The rows come from 4 hidden closed curves, with some noise, and rows from the same curve form a group. Each curve winds through 8 dimensions. The rows are also pushed far along 4 directions, which tell nothing about the answers.
In the rows, zero is written as 128.
Some rows, each with its group after it:
131	112	116	109	120	118	125	151	125	58	135	124	76	108	134	129	130	147	125	128	124
Betez
121	116	141	90	86	120	84	167	105	156	157	131	97	154	139	97	87	97	69	147	187
Betez
121	137	162	101	107	137	104	148	149	151	106	143	134	129	95	129	85	84	118	128	146
Betez
112	174	159	120	144	156	139	115	176	143	87	140	150	118	97	178	142	131	128	85	152
Betez
192	76	125	166	105	133	173	112	143	66	152	141	133	127	202	133	182	133	149	126	114
Gen
102	135	140	147	141	156	142	135	137	172	121	137	116	113	83	70	166	123	79	175	118
Betez
118	136	168	87	105	102	56	181	118	143	139	135	118	153	94	154	73	113	111	98	173
zikad
140	127	153	152	112	119	158	81	177	163	147	156	156	182	157	176	158	122	127	117	134
Betez
119	119	155	103	92	116	69	172	72	93	154	110	82	133	118	90	110	136	119	135	142
pemob
147	168	134	133	172	136	147	94	185	151	103	147	169	116	98	164	90	157	148	93	134
Gen
128	97	71	153	107	123	161	116	102	113	160	112	118	142	187	114	168	132	130	167	106
pemob
108	114	122	146	122	120	158	127	108	109	133	100	111	102	151	112	169	118	116	153	74
zikad
96	158	125	139	152	150	145	130	137	133	104	116	134	118	88	129	138	133	161	112	127
pemob
135	156	156	138	153	135	166	82	174	162	125	135	149	135	130	172	160	137	108	105	117
pemob
130	168	179	107	157	142	107	119	145	200	113	132	153	142	70	144	108	117	110	107	141
pemob
103	104	110	174	102	101	126	124	83	141	162	126	121	156	155	73	181	134	113	161	106
pemob
126	128	147	182	131	170	196	100	173	174	107	137	173	111	144	117	185	99	115	153	110
zikad
107	153	138	107	169	153	95	143	109	108	103	112	121	103	63	96	94	154	170	112	147
Gen
110	120	144	179	80	144	149	133	137	163	126	150	131	142	140	92	178	114	95	181	117
Gen
112	121	131	137	102	140	118	154	131	196	138	148	137	165	114	103	131	94	95	158	168
Betez
141	114	90	160	159	150	204	65	151	99	98	132	140	111	162	138	205	125	163	136	76
Gen
108	136	150	86	90	95	82	149	129	137	116	147	105	158	142	148	76	96	100	99	181
pemob
104	140	109	97	174	139	110	142	113	154	115	107	122	126	65	126	86	129	159	145	122
Gen
128	103	121	122	55	114	119	161	102	146	174	120	93	158	176	114	117	105	73	183	134
Gen
131	124	89	111	141	119	104	130	101	102	106	129	132	110	128	119	110	129	149	118	126
pemob
141	109	164	150	103	143	136	124	141	178	153	146	144	177	149	131	164	112	109	146	158
Gen
93	110	158	113	101	123	95	171	91	104	155	98	88	134	120	91	101	126	138	146	149
zikad
97	121	118	106	120	101	113	143	113	90	150	112	87	130	143	138	112	151	127	123	142
pemob
149	116	123	124	149	137	142	131	146	73	104	128	131	86	130	134	103	138	167	114	119
zikad
139	132	60	115	163	115	125	115	81	86	126	103	117	96	125	105	124	150	150	122	89
zikad
136	111	156	170	87	125	121	122	123	154	148	152	155	166	144	93	163	112	121	138	138
Betez
146	114	96	119	143	121	143	105	105	123	130	115	120	112	146	109	138	111	118	148	84
Gen
118	118	89	96	131	120	82	175	67	67	121	109	91	94	103	78	98	129	146	123	130
Betez
127	172	127	73	152	131	108	127	158	161	97	138	150	128	81	177	77	94	122	72	162
zikad
164	105	138	155	69	108	114	140	97	169	185	133	135	163	166	101	143	117	73	171	112
Gen
153	102	108	143	102	107	158	119	95	80	181	95	95	133	186	142	180	147	123	143	75
pemob
126	132	144	169	175	160	149	116	140	193	112	129	171	107	107	98	140	148	123	165	120
zikad
119	135	122	105	175	170	135	115	118	137	117	104	126	123	94	106	122	127	166	135	145
Gen
161	114	117	144	151	122	141	115	113	93	137	118	142	113	152	142	173	147	146	102	103
Gen
117	104	121	89	137	127	82	165	77	125	157	102	87	113	87	54	73	128	115	186	123
pemob
158	117	175	148	53	133	124	148	163	154	137	166	145	159	161	158	137	106	85	139	154
Gen
164	118	139	126	104	138	116	153	143	138	131	155	143	135	147	137	126	111	97	110	176
Betez
129	119	116	163	111	150	165	109	125	196	151	134	133	150	120	58	168	90	86	197	99
zikad
123	120	106	114	129	103	130	135	113	106	142	111	108	129	162	163	136	138	119	115	125
Gen
115	171	144	79	184	142	142	86	172	104	94	118	114	101	85	165	89	144	154	91	126
Betez
109	142	116	142	182	145	185	88	146	131	101	104	137	84	123	125	153	134	142	138	79
zikad
117	118	89	147	148	107	144	119	102	66	123	111	110	91	130	105	159	149	154	126	71
pemob
76	141	148	137	130	116	96	132	116	196	129	142	133	157	94	81	123	119	98	145	156
pemob
93	129	155	106	182	145	108	148	130	189	111	128	129	123	64	90	104	104	116	141	158
Gen
141	139	157	117	93	132	123	115	145	136	117	141	144	135	157	140	117	95	107	103	157
Betez
101	112	145	158	118	138	141	132	106	116	145	107	117	124	133	82	162	133	142	154	114
zikad
141	103	143	174	83	137	145	146	123	118	148	129	147	136	162	126	185	115	128	135	122
zikad
168	139	144	153	139	151	169	68	160	111	131	131	165	139	156	156	164	150	166	94	128
Betez
139	108	118	126	73	119	124	142	114	127	166	135	96	162	144	91	130	99	101	159	133
zikad
128	106	145	149	104	105	133	127	145	149	155	149	124	169	130	141	154	122	114	149	113
Betez
176	107	129	125	100	89	119	119	115	87	169	127	125	162	190	198	150	151	136	90	120
pemob
108	171	134	158	158	154	135	118	129	180	103	130	152	111	91	119	167	157	104	133	120
zikad
118	143	143	115	165	170	118	149	128	173	116	120	129	110	38	82	108	119	126	165	123
Betez
160	141	144	137	153	131	186	62	224	141	111	168	161	149	149	195	126	129	145	85	142
zikad
73	154	129	83	159	124	100	139	127	126	117	110	98	114	88	124	79	146	126	117	161
pemob

New rows, each followed by its group:
158	92	137	111	105	80	122	103	145	52	156	147	100	170	204	183	119	151	158	80	159
Gen
174	91	134	157	117	130	148	118	138	63	142	141	135	134	170	141	168	149	172	109	124
Gen
118	128	117	125	135	115	114	108	90	68	136	110	105	122	134	94	135	154	163	111	117
Betez
126	120	130	124	149	164	146	115	127	160	128	119	131	139	116	104	143	112	137	154	141
Gen
126	127	136	153	88	131	116	136	116	199	156	147	145	171	145	95	151	114	73	158	163
zikad
106	171	145	88	139	135	95	116	127	151	108	122	127	146	98	162	97	135	133	98	161
Gen
156	136	100	151	122	135	171	76	134	89	127	124	144	137	195	176	189	153	154	92	120
pemob
114	127	175	125	106	140	116	154	152	172	133	136	127	144	140	136	96	129	94	149	184
zikad
106	124	158	130	156	136	124	152	121	167	120	106	138	102	97	119	114	121	120	156	106
zikad
111	179	118	125	156	148	135	86	124	147	101	116	145	124	105	144	146	151	142	109	119
Gen
158	107	128	157	129	114	138	82	139	117	138	158	149	150	166	115	154	146	141	121	128
pemob
128	174	179	97	164	144	140	107	201	143	95	138	139	125	89	197	91	131	137	70	159
pemob
126	125	117	110	135	121	128	137	112	138	138	109	118	124	146	145	134	118	101	126	127
Gen
105	144	155	118	101	120	113	147	146	156	109	147	118	120	139	135	118	112	62	129	156
zikad
155	134	142	83	155	134	93	133	111	65	143	105	104	118	104	136	82	168	173	88	153
Betez
107	151	172	80	146	130	77	128	120	195	126	132	125	150	81	100	72	108	97	126	179
Gen
112	139	115	123	154	131	157	82	148	102	124	121	121	140	119	143	129	145	182	116	118
Betez
141	137	151	150	146	155	150	125	166	173	101	150	153	107	92	117	134	121	108	153	109
zikad
132	160	137	78	133	114	87	136	128	87	102	124	119	115	116	192	87	142	145	67	145
Gen
95	123	124	135	120	124	130	130	127	132	136	129	113	124	138	104	141	135	97	151	134
pemob
122	94	125	147	94	115	134	130	101	124	154	130	98	142	150	54	139	109	111	177	111
pemob
100	156	136	106	158	141	92	164	102	129	111	101	108	98	85	128	92	171	129	132	139
zikad
118	101	156	132	65	95	88	149	88	126	174	133	99	169	158	89	136	117	92	146	146
Betez
133	136	119	108	153	133	137	123	125	100	148	96	114	139	113	171	111	154	183	108	123
zikad
127	140	127	142	168	138	124	126	118	132	110	124	146	114	72	101	127	134	168	122	103
pemob
127	129	140	183	128	164	187	85	159	125	123	140	138	122	134	94	204	140	133	153	103
Betez
150	108	99	85	125	121	112	160	81	90	155	86	98	115	155	146	112	121	126	126	124
Gen
117	131	110	162	133	109	144	98	126	117	118	140	131	128	134	121	164	151	138	134	85
Gen
137	96	133	98	113	127	88	162	89	122	140	122	99	132	105	81	91	99	131	169	122
Gen
130	118	133	121	76	122	117	142	126	144	156	145	102	164	131	97	121	95	91	151	147
zikad
125	130	135	153	109	149	120	137	107	190	130	134	151	158	114	93	146	100	120	154	137
pemob
153	96	105	146	123	137	149	115	99	77	160	105	117	144	171	127	176	152	173	133	118
Gen
138	127	87	108	132	139	145	132	126	49	106	110	111	96	133	154	124	131	179	105	109
Betez
128	137	87	102	165	120	124	121	93	86	146	90	88	121	109	128	106	174	165	131	101
zikad
158	115	174	140	72	122	142	123	179	91	122	167	126	130	182	158	150	114	96	103	149
Betez
143	110	120	66	135	112	111	119	131	38	121	120	89	146	161	203	98	138	194	75	156
Gen
119	130	107	125	139	130	104	147	78	55	131	98	100	99	108	92	121	171	176	122	113
Gen
118	118	123	118	63	120	109	158	97	168	166	123	118	168	153	111	139	76	75	148	154
zikad
131	98	122	151	121	126	153	151	143	129	121	140	125	111	139	123	151	108	111	158	104
Gen
174	89	146	124	94	93	133	123	162	101	168	150	135	178	174	182	112	109	153	96	145
zikad
109	97	117	100	86	110	60	206	60	110	147	120	80	124	105	52	92	99	98	164	143
Betez
170	87	125	140	112	128	158	106	142	79	156	132	124	160	196	169	165	140	166	114	138
Gen
127	88	123	153	66	111	132	136	88	156	196	114	110	184	167	101	167	105	102	190	103
Betez
99	126	152	92	109	110	70	148	77	106	146	108	86	135	98	71	82	122	131	141	133
Betez
98	162	154	123	160	174	144	105	160	138	98	128	125	112	72	96	124	138	145	132	145
Betez
127	141	164	171	138	128	175	61	223	174	100	191	168	163	141	159	149	135	126	115	146
Gen
163	90	151	136	65	100	123	139	134	113	150	156	115	139	186	119	133	100	76	144	125
Gen
154	113	111	134	167	159	147	115	115	65	117	111	127	98	119	101	146	150	193	118	114
Gen
100	128	105	156	143	144	149	131	78	149	135	82	146	103	135	99	182	120	127	153	87
zikad
163	119	145	130	144	137	157	88	176	97	127	146	145	156	166	194	147	146	177	79	162
Gen
101	157	127	81	177	148	85	123	76	163	123	94	115	115	63	62	83	126	127	142	138
Gen
117	123	160	167	99	124	153	132	171	152	125	158	144	149	166	171	183	125	93	117	151
Gen
117	115	107	138	121	99	138	132	120	116	146	119	113	140	167	161	155	142	116	125	116
Gen
107	173	74	110	170	158	149	97	108	119	105	94	136	103	97	117	144	126	159	99	120
zikad
169	98	103	112	115	124	134	147	98	95	158	100	116	122	173	156	141	121	127	128	113
Gen
113	166	112	172	136	156	175	93	144	189	89	136	165	96	110	105	181	116	88	164	71
Gen
128	124	152	64	98	75	74	150	138	120	137	145	94	152	148	176	48	110	92	101	169
Gen
130	117	125	76	114	96	107	125	132	57	158	115	84	166	147	189	71	148	185	91	155
Betez
135	114	125	94	113	110	88	152	128	118	148	141	117	170	129	146	70	122	152	103	190
Betez
101	119	150	115	95	114	121	125	147	141	146	139	103	173	130	131	108	109	125	144	149
Betez
111	152	181	145	130	127	122	103	157	170	98	164	146	136	105	104	140	113	99	112	143
pemob
145	146	88	94	207	148	150	83	129	109	91	107	138	89	97	133	109	130	175	112	94
Gen
100	122	145	89	102	109	105	134	138	112	146	129	89	168	123	143	78	119	144	129	160
Betez
132	114	140	111	174	116	136	121	176	99	112	145	127	129	127	173	103	142	167	83	160
Gen
109	146	129	100	118	144	110	139	123	166	130	130	105	144	80	76	93	96	103	153	152
zikad
129	120	108	110	130	143	142	125	122	120	135	111	109	127	142	121	115	121	134	149	133
Gen
121	147	121	135	181	147	160	121	175	132	77	138	150	81	91	144	122	131	142	115	113
Gen
122	152	124	116	182	146	128	85	109	144	116	113	138	117	98	90	129	140	142	120	122
Gen
106	124	171	143	97	131	116	158	127	161	130	128	151	134	141	134	144	99	102	123	153
zikad
133	139	145	145	108	126	137	106	143	201	130	148	169	159	147	143	159	92	83	124	135
Betez
137	105	94	165	145	131	156	111	117	70	118	135	122	98	121	75	173	143	166	142	77
Betez
165	96	142	176	81	116	159	111	160	125	160	159	150	167	221	163	167	144	113	125	156
zikad
113	154	145	186	129	141	147	105	140	162	108	147	158	112	113	88	179	145	101	138	105
Gen
142	114	150	61	147	98	74	162	120	73	136	121	100	134	126	181	65	138	157	64	181
Gen
